Each cloud of rows lies close to a flat space through zero, with a little noise off it, and is much wider in some directions of that space than in others. After each cloud: how many dimensions does that space have?
In the rows, 128 means zero.

[[195 129 159 126 115  97 158 117 182 127  89 143  96 179 134 110 146 134]
 [148 100 137 109  98 115 121 141 153 138  62  66 110 169 124 147 115 148]
 [104 154 104 183 170 110 145 148  72 103 116 140 121 122 185  64 149 121]
 [133 107 157 110 113 141 125 129 142 131  99 105 122 132 104 160 109 113]
 [112 135 124 148 140 132 131 139 104 122 124 124 127 119 143 124 132 117]
 [141 155 134 174 133 122 162 151 141 140  92 112 102 165 156 110 151 135]
 [123 120 110 126 126 137  94 106 130 142 168 138 136 105 123 170 134 128]
 [110 157 154 175 121 172 168 173 137 152  85  81 104 152 145 162 141 113]
 [ 88 145 160 110  76 197 150 180 165 179  94  34 129 140  76 208  91 136]
 [ 87 190 113 158 165 138 152 137  96 121 205 197 160  92 125  68 134 121]
 [140 115 160  83 102 131 138 133 157 129 103 102 135 142  82 136  90 134]
 [ 98 163 127 150 145 153 145 140 107 129 157 149 136 104 126 115 127 110]
 [181 100 182  46 111 116 134  75 177 110 173 213 148 112  55 112  94 109]
 [152 113 156 105  91 134 141 141 179 147  82  85 113 160 100 164 112 142]
 [125 149  73 139 145  86 106 115 101 123 176 153 147 125 153  85 155 162]
 [ 87 137 147 148 133 162 151 172  97 125  79  77 118 129 134 123 112 114]
 [131 106  97 108 127 108  91 106 112 122 152 139 140 115 132 134 129 141]
 [145 118 134 131 123 120 133 127 139 127 103 116 116 148 138 129 138 125]
 [137  94 173  62  82 160 123 114 177 145 134 108 137 119  57 194  84 121]
 [111 145  99 146 152 104 125 137  91 112 146 140 138 119 149  75 131 142]
 [165 104 140 132  86 136 122 131 187 164  77  72  93 181 132 202 147 144]]
	6

[[140 131  99 106  65  82 114  79 166  75  94 105 147 113  83 130  36 145]
 [126 128 131 117  96 161 149 115 160  86 112 146  97 125 121 119  68 151]
 [133  79 136 102 113 144 144 148 169 115 119 133 121  90 152 114  59 165]
 [161  78 103 124 115 137 139 167 132 100 122 118 122  66 147 124  98 146]
 [128 158 119 104 112 133 140  99 149 109 119 143 117 153 136 136  97 133]
 [138  90 133 127 117 119 134 120 133 149 132 125 150 143 135 133 125 134]
 [137 105 121 167 155  93 101 139  81 194 153  99 183 148 132 132 206  98]
 [149  70 121 140 104 136 134 148 141 112 121 114 136  92 132 112  86 151]
 [126  99 117 125 139 140 123 147 144 183 157 130 152 130 153 123 134 131]
 [134  70 190 183 162 120 137 160  95 162 125 109 157 137 185  97 149 130]
 [147 100 124 156 133 141 136 155 105 129 134 122 130 117 141 123 151 126]
 [121 183  91 118 128 156 124 110 135 146 152 153 119 174 125 144 150 108]
 [119  90 183 162 154 165 151 157 119 153 136 137 123 145 171 101 140 140]
 [147 101 136 149 122 140 139 145 107  96 118 122 112 105 118 122 138 135]
 [ 89 187 156 134 159 114 114 101 123 168 136 137 139 185 133 129 160 108]
 [144  91 123 145 154 144 132 177  93 148 149 123 124  98 140 129 187 123]
 [164  87 122 117  83 153 166 127 145  59 102 136 101 108 136 128  66 158]
 [129 116 113 104  99 147 135 133 168  96 117 134 111  91 120 119  62 153]
 [141 117 121 116 133 140 139 153 121 107 125 132 105  96 134 135 135 134]
 [125 149 127 112 143 157 145 131 115 129 142 157  97 146 127 148 174 120]
 [135 151 123 125 121  48 103 105 136 107  88  84 172 113 143 119  66 125]]
	8

[[134 140 137 187 107 174 139 125 111  98  88 200  97 183 152 166 145 106]
 [126 132 175 138 113 148 153  79 150 104 140  89 120 120 122 148 104 150]
 [155 118 107 107 109  73  91  92 189 125 194 116 169  69  94 140 100 139]
 [125 107 128 132 126 119  78 142 141 138 138 128  94 118 133 161 110 106]
 [141 141  93 117 123 148  87 101 108  77 153  76 140 150  98 115 141 114]
 [ 94 141 157 146 156 171  98 174 134 184 126 168 171  94 112 134 127 136]
 [197 116 135 128 183 162 143  44 170  66 132 103 161 110 187 154 129 166]
 [140  87 122 166 136 141  65 100 155 122 131 119  96  86 117 146 130  96]
 [141 108 132  90 137  80 138  96 170 116 155 105 118 192 156 164 117 155]
 [145 102 190 148 168 159  76 156 145 157 198  87 213 102 114 165 127 129]
 [143 114  83  98 111 128 105 104 144  82 117  80  80 167 110 190 104 139]
 [142 109 179 144 116 123 107 124 140 149 151 141 172 111 113 134 133 115]
 [114 138 133 150 131 145 139 165 139 123 160 102 106 127 116 167 109 105]
 [163 124 129  67 143 152  76 140 135 132 140 131 149  93 153 154 133 128]
 [147 135  95 102  99  77 101 131 123 124 142 136 166  90 120 122  94 148]
 [148 123 137 107 138 123 182  98 116 131  85 151 168 155 156 100 152 183]
 [139 143 120 123 116 159 162 101 121 112 100 146 129 130 115 102 162 123]
 [117 149 169 153 126 184 182 166  99 152 107 188 102 108 181 135 149 136]
 [105 149 130 138 116 123 116 136 111 129 168 126 119 116 141 108 120 136]
 [120 109 161 177 151 106 183 117 152 142 136 142 128 163 163 140 129 155]
 [112 171 155 147 136 164 133 125 107 104 125 112 151 114 121 103 102 113]]
	14

[[137 140 122 143 129 118 125 137 144 118 149 100 142 106 159 140 132 163]
 [123 126 121 134 144 138 146 131 126 154 123 148 125 140 121 129 142 114]
 [130 107 136 102  95 136  97 108 120 107 116 125 113 137  98 132  91 115]
 [137 116 152 118 143 107 120 137 134 127 140 107 137  99 160 108 156 127]
 [127 130 116 155 185 120 168 152 131 187 144 146 147 123 158 122 193 120]
 [122 129 116 121 111 148 132 122 130 126 120 133 115 137 113 149 105 133]
 [114 110 122  91  87 129 105 119 116  94 129 115 120 125 117 150  81 132]
 [151 128 162 135 174  99 134 153 159 144 154  92 144  74 197  95 203 144]
 [142 117 149 118 122 132 111 120 141 122 123 112 118 118 127 120 129 127]
 [138 107 119 128 129 119 109 126 128 137 149 111 142 118 136 144 131 135]
 [127 137  91 153 136 160 155 126 136 172 129 148 124 150 111 166 131 136]
 [127 115 155 111 163 118 143 143 133 152 127 130 124 108 155  96 177 105]
 [126 152 134 148 134 138 142 123 121 128 100 158 120 158 100 101 126 108]
 [135 106 123 126 157 109 131 143 136 159 161 108 149  96 169 138 172 138]
 [135 118 138 125 150  89 123 151 136 125 164  90 155  81 189 120 168 150]
 [113 115 114 106 132 140 145 138 133 147 138 124 121 113 144 154 135 132]
 [ 91 125 132  92 137 141 163 139 109 139 101 168 105 141 116 112 132  89]
 [137 102 150  98 113 127 101 120 136 118 131 105 119 108 132 127 123 125]
 [147 113 129 138 151 109 120 137 141 149 161  99 149 100 165 135 163 144]
 [125 141 103 144 106 118 117 128 122  99 144 112 146 127 132 152  96 161]
 [118 147 148 137 158 118 156 143 122 135 112 153 128 134 135  84 160 103]]
	6

[[ 98 127 115 148 102 128 117 166 122 144 114 162 133 125 130  83 153 129]
 [104 115 117 118 140 129 138 129 108 142 113 134 133 123 144 119 130 142]
 [169 124 127 133 121 131 106 120 137 130 148 124 144 134 111 123 137 124]
 [113 103 124 147 122 151 109 181  75 154 134 134 132 104 162 108 156 148]
 [144 114 141 125 125 162 144 167 124  97 131 122 147 101  90 133 137 142]
 [131 128  99 114 131 117 128  96 136 128 133 118 122 144 124 125 117 121]
 [107 134 109 150 111 111 101 115 122 148 141 128 109 152 170 117 129 106]
 [162 162 129 120 109 112 140 133 167 107 128 133 158 118  77 112 135 133]
 [146 120 112 141 127 135 109 149 112 130 153 125 167 117 114 107 168 140]
 [176  83 124 171 109 176  69 167 109 127 185 128 151 128 101 112 172 107]
 [142 136 153 152 122 107  98 126 140 161 125 150 129 136 129 114 142 117]
 [178  92 144 123 136 166 121 127 113 128 148 113 126 121 129 145 114 133]
 [201 126 156 124 137 130 118 100 158 122 146 120 149 130  86 143 124 125]
 [169 112 180 137 131 146 102 141 115 174 122 141  97 109 137 136 112 134]
 [153 121  98 115 114 127 130 105 123 142 140 127 148 136 160 101 124 143]
 [ 98 159 102 105 149 101 160 129 120 113 109 114 154 104 104 126 143 159]
 [ 85 109  93 127 146 132 118 117 105 141 123 125  96 138 126 128 127 113]
 [176 122 147 140 102 153 119 160 136 112 153 123 143 113 101 124 136 127]
 [ 48 109 142 140 150 133 136 139  92 135 109 133  95 139 190 158 122 119]
 [120 132 107 113 157  91 126  43 142 142 132 116 126 173 164 147 108 111]
 [129 149 130 123 143 111 127 127 115 140 120 108 118 110 119 143 127 142]]
	9

[[109 136 157  66 107 143 133  76 135 157 106 165 143  92 208 101 179  61]
 [145 129 112 145 127 118 139 144 126 117 123 116 122 135 105 138 117 153]
 [151 158 128  92 128 131 125  62 130 146 128 136 132  50 171 131 177  71]
 [ 74  99 150 151 122 153 137 158 138 129 141 160 121 193 113  96  67 181]
 [149 130 104 149 123 114 164 143 135 110  99 128 127 163  77 125  94 195]
 [118 125 133  94 121 110 110 128 114 137 118 107 136 129 177 121 172  97]
 [103 115 156 103 111 158 158 124 153 139 115 184 127 145 119 104  99 125]
 [115 130 125 136 123 131 151 108 135 133 121 154 139 149 146  98 108 162]
 [104 106 131 147 128 139 124 174 129 120 130 130 121 190 103 113  89 171]
 [119 122 129 131 133 128 110 136 117 127 137 111 132 127 139 131 137 119]
 [122 121 138 113 138 112  60 155 100 132 144  63 133 112 166 152 189  78]
 [139 122 128 134 126 125 132 167 126 115 116 125 112 137  72 151 109 131]
 [ 76 111 161 108 124 151  86 111 119 148 150 142 139 130 203  97 159  88]
 [ 96 112 165 102 111 155 147 148 146 137 109 180 118 147 102 114  97 106]
 [117 143 141 104 127 149 111  65 133 152 143 148 143  77 201 114 160  76]
 [150 125 123 111 129 100 100 170 108 121 105  72 126 120 122 163 177  94]
 [145 136 136 113 120 135 156 117 148 131 113 159 121 109  98 134 115 113]
 [137 131 127 131 124 132 143 121 133 129 123 141 126 127 120 123 123 133]
 [123 126 104 129 134  86  77 142  83 123 130  46 156 150 197 135 197 129]
 [144 127 112 149 125 123 174 145 148 111 103 147 115 159  63 130  77 184]
 [130 131 134 115 122 123 118 129 126 133 125 122 127 113 132 137 144 101]]
	5

[[106 139 161 145  91  87 138 120 107  98  77 120 134 126  95 166  82 139]
 [112 152 125 176 162  92 182 143  98 131 113 142 126 122  81 135 152 100]
 [118 182 156 111 207 128 103  79 142 102 189 115 109 166  69  84 128 143]
 [163 156 115 105 148 101 108 160 155 116 112 125  62 175 156  61 120 163]
 [101  93 127  97 147 128  94 124 168 136 106 142 109 134 103  87 118 206]
 [115 127  95  89  79 186 115 130 141 115 101 120 149 138 105  95 115 112]
 [141 114 155  99 109 173 135 131 156 120 128 129 169 158 189 160 146 127]
 [143  99 117 100 104 171 155 145 118 131 151  97 138  94 120 167 163 157]
 [121 170  97 160 170 114 143 104  85 115  88 119 154  84 160 124 146 136]
 [ 91 121 114 145 178 160 119 149 179  70 100 101 145 170 179 212  86 133]
 [153 145  83  89 133 127 110  34 120 129  57  97 153 113 108 112 142 102]
 [179  98 136 137 135 165 113 163 161 140  89 165 178 183 119 123  74 170]
 [144 124 115  83  75 143 189 148 125  98 103 147 155 134 121 144 120 141]
 [134 134 145  61 116 187  80 150 167  97  79 156 147 185  86 173 142 154]
 [ 97 119 126 130  89 116 127  47 141 124 123 154 179  88  82 136  93 142]
 [116 131 101 170 134 129 135 118 148 125 220 125 117  86 103 127 111 148]
 [127 102 188 111 116 138 121 122 120 140 163  80 111 129  73 122 131 165]
 [159 106 134 124 133 147 122 141 162 141 185 136 127 177 129 123 107 106]
 [122 113 157  74 157 155 140 150  91 102  61 132  94 132 173 133 104 160]
 [167 164 126 141  93 173 143  84 155 141 117 109 100 118  94  64 148 116]
 [124 132 161 132 121  76 131 154 156 115 159  86 121 192 125  97 101 158]]
	16

[[ 83 184  70 192  78  64  61 138 158 187 112 151 200 114  64  75  78 131]
 [201 137 136 180 136 110 134 104 108  84 194 165 160 133 121 137  91 191]
 [124  65  58  56 134 205 153 161 142  62 130 114 103 198 164 164  77  78]
 [ 64 142 140 119 106 123  98 147 122 158  97 101 118 101 132 107 162 113]
 [ 52 137 100 105 109 110  91 155 169 217  55 105 123 120 101 102 145  61]
 [ 78  79  55  95 100 176 138 143 151  79 119 127 120 160 161 133  81 106]
 [145 126 152 124 148 124  74 160  96 157 146 114 118 132 119 148 149 130]
 [106  92  53 144 100 117  92 136 180 110 135 172 154 157 122 119  40 138]
 [119 172 189 154 125  92 133 114 129 137 114 131 139  86 108  98 155 151]
 [ 94 235 155 156 110  83  88 153  80 226  96  74 161  80  69  87 200  95]
 [136 112 234 141 148 119 143  87  84 149 136 115  79  66 168 137 230 179]
 [116 146 160 176 114  97  77 125  83 151 158 126 137  85 129 121 165 181]
 [ 93  81 167 100 133 142 118 131 137 109 116 125  87 113 165 135 145 145]
 [166 128 102  78 164 156 120 179 147 106 126 122 131 191 100 151  75  74]
 [101 170  89 143 112 100  51 169 111 228 111  99 154 127  82 121 142  90]
 [115  74 167 102 148 136 123 124 151 131 112 137  82 121 160 145 150 138]
 [150 124 107 117 144 130 138 132 154 143 118 136 131 152 113 137 107  99]
 [129 206  75 135 108 141 168 131  81 161 117  77 165 135 101 115 157  73]
 [125 100  84 107 131 143 113 148 146 137 126 133 122 160 126 143  95 103]
 [119 167 169 174 117  88 129  92 101 193 120 120 134  71 119 109 196 153]
 [154  68  79  72 144 203 218 105 131  75 128 117  90 174 185 169 127  89]]
	7

[[122 137 114 180 157 165 141 151 136 139 105  63 125 154 138 139 141  91]
 [ 92  55 135 133  84 158 144 103 142 152 165 138 111  68  53 150 144  80]
 [155 126 171 109 173 178  99 120 140 182 125 120 121 184 165  79 140  95]
 [145  88 133 118 161 117 147 134 126 101 102 104 137 121  64 136 101 157]
 [122 109  57 153 140 123  64 116 107 101 142 164 127 118 111 181 108 156]
 [103 166 122 160 175 164 163 178 132 171 140 114 211 100 109 126 113 166]
 [131 117 142 172 163 157 116 143 102 116 179 124 115 145  30 208 112 134]
 [157 141 119 129 205 140 128 203 123 115  72 114 170 108 109 151 185 204]
 [ 65  99 108 162  84 165 111  53 126 145 105 138  78 124 134 159 132 112]
 [ 97 120  94 158  97 105 173 113 158 160 126 231 140 122 152 118 142 112]
 [134 128 192 160 150 131 184  99 144 206 170 146 144 179 155 137 130 194]
 [134 131  92 163 156 191 117 108 119  85 118 124 141 121 126 202 148 119]
 [120 149 124 117 146 111 128 117 108  82 110 154 176 104  92 157 137 110]
 [123 177 132 116 164 149  96 147  98 142 169 117 129 148 148  89 146 142]
 [128 100 146 152  87 176 132 173 102 132 171 100 131 131  92 108 137 130]
 [ 95 120 117 114 167 113  95  62 143 168 173 118 142  71 118 173 148  86]
 [143 145 156 158 126 168 131 136 140 170 141 144 161 149 181 138 189  84]
 [140 167 114 142 166 175  60 189 131 139 170 104 114  91  97 227 116 157]
 [116 128 125 106 118 139 147 107 152 150 116 195 145 116 140 104  85 162]
 [119  92 195  88  94  92 155 141 158 177  88 123 200  72  98  99 125 109]
 [105 107 159  81 113  74 118 131 149 154  70 132 109  82 104 123 157 133]]
	15

[[114 125 166 151 102 168  86 235 145 117  67  96 118 119 211 125 157  86]
 [ 95 125 108  86 166 122 136 134 109 142 155 128 155  89 104 134 145 160]
 [115 106  96 128 102 117  64  77 160 144 136 116 182 130 164 121 126 102]
 [113 100 120 120  94 160  48 139 162 117 129 109 102 181 107 125 141 126]
 [113 149 125 117 177 109 233 112  97 142 160 173 178  88 116 119 100 127]
 [154 166 116 145  65 173  73 100 111 116 116 130  66 185  88 149 127 100]
 [ 96 117 106 105  95  81  99 137  78  97 131 154 151 104  81 112 164  95]
 [157 132 114 172 115 122 132 122 110 143 122 130 126 163 110 128 100 113]
 [ 98  75 107 169 121  84  87  85 114  88 166 137  74  97 128 171 145 140]
 [154 137 117  75 118 126 115 154 134 116 130 116 128 150 106 130 141 150]
 [ 98 120 104 107 135 110 172 136 101 126 147 149 160 121 101 146 115 125]
 [150 138 158 215 151 186 148 114 102 129 124 178  51 134 113 100  94 100]
 [109 101 181 122 162 133 124 161 139 147 122 121 153  70 151 118 141 187]
 [116  94 175 171 137 130  90 214 122 104 119 124  95  93 159 114 157 141]
 [122 166 106 169  85 126 142 108 107 137 113 101 113 168 124 183 113  92]
 [103 114 106 100 113 132 114  85 150 117 122 105  98 146 120 170 135 129]
 [150  99 140 130 116  96 162 123 131 109 149 170 156 113 148 131  99 150]
 [140 112 165 152 155 109 145  88 131 148 106 143 146  79 147  93 120 139]
 [148 104 128 148 137 147 135 120 135 145 120 151 143 128 149 115  91 120]
 [172 148  85  72 160 175 116 179  89 149 101 113 114 106 121 141 141 134]
 [147  86  61  72 125  97 156  86  95 141  95 160 191 121 103 128  95  95]]
	13

[[179 153 115  96 162 166 120  82 114 109  96 140 118 139 148 147 146 173]
 [206 189 193 114  68 151 146 107 134 176 114 117 111 203 176  66 181 116]
 [ 95 143 162  88  93 149 118 136  88 147 133 106 108  85 123 131 115 124]
 [123 139 122 148  91 150 127 158 134 161 135 116 134 131  97  86 146 102]
 [182 181 176 130 107 141 148 119 131 147  82  77 116  90 155  76 151  58]
 [ 65 107  86 150  95 159 105 184 163 180 112  85 115  89  42  74 143  80]
 [161 192 157  87 130 173  91 111  79 138 116 106 108  74 138 123 135 154]
 [ 76  97 141 116 117  85 143 147 118 171 114  62 104 118 138 148 115 141]
 [ 87 109  99 156 180 106 155 197 154 107 151 148 195 163 142 157 105 101]
 [143 174 171 109 104 148 181  99  82 156 109  89 134 125 177 124 147  92]
 [180 161 151 121  93 163  97 154 139 138  98 107 106  58  88  62 137  82]
 [111 164 112 144 167 143 143 145 108 126 148 129 176 131 149 145 129 120]
 [ 74 129 115 131 126 150  92 192 154 132 150 139 137 115  84 111 119 101]
 [106 141 151 114 120 142 135 142 129 116 129 129 132 110 131 123 119  86]
 [137 109 112 140 136 108 128 143 129 137 130 118 135 131 120 135 122 152]
 [136 143 148 153 135  98 120 125 163 120 145 147 129 163 152 112 136 109]
 [147  72  54 175 133 103  99  63 148 119 154 176 107 169  80 133 146 211]
 [162 141 131 129 117 144 166 104 135 142  93 113 128 159 149 109 156 102]
 [ 86 189 159 127 116 163 144 164 122 161 130  91 149 122 145 100 143  55]
 [168 146 154 100 149 140 157 191 151 116  79 101 152 125 158 118 119  74]
 [135 144 143 130 134 127 171 102 115 118 139 146 156 174 175 145 132 117]]
	10

[[132 149 199 111 162 128 149 128 123 119 116 164 127  92 191 160 124 147]
 [112 119  61 148  51 131 127 129 181 121 103 101 104 175  36 137 165 161]
 [120  68 124 161 169 123 125 157 120 112 153  90 113 131 105 111 129 137]
 [119 119  91 125 152  83  55  82 188  88 136 131 105 156  45  71 206 161]
 [138 120 136 170  96 205 136 141 111 149 117 120  76 173  90 108  97  84]
 [119 117 172 115  42 171 172 147 124 202 118  84  41 142 105 130  92  96]
 [106  65 122 106  54  95 163 116 216 121 112 149 106 218  94 103 163 183]
 [144 165  53 152 157 129  72  88 127  81 115 166 175 172  65  98 173 115]
 [114  92 112 112 202  99 206  86  64 163 163  96 144 153 114  64 168 131]
 [132 168 129 147  63 178 136 131 160 118  85 162 105 150 121 165 126 141]
 [108 134  86 182 117 187 125 182 160 118 180  95 101  65 230 151  68 125]
 [117 115 112 146 207 121 130 103 109 116 165 107 115 118 121  83 164 135]
 [109 130 105 152 176 146 131  91 134 133 163  88  55 125  93  78 175 142]
 [114 120 113 121  91 112  65 120 219 106 149 138  85 133 126 103 134 146]
 [124 121  12 130 197  95 113  51 118 106 176 144 193 187 114  25 178 114]
 [109 193  45 105  57 116 103  98 182 133 134 126 130 108 134 140 147 144]
 [158 121 206 121 168 131 140 151  94 100 100 200 188 136 189 156  84 115]
 [128 148 154 113 118 138 114 111 146 139 129 144  97 123 142 115 120 116]
 [133 152 240  68 118 149 238 125  30 241 107  95  84  86 156 154  93  89]
 [141  68  92 172  74 166 149 161  90 154 104  90 130 214  17 111 107  82]
 [ 92 182  77 120  65 144 165  93 147 189 125  43  31  92  52 144 194 167]]
	9
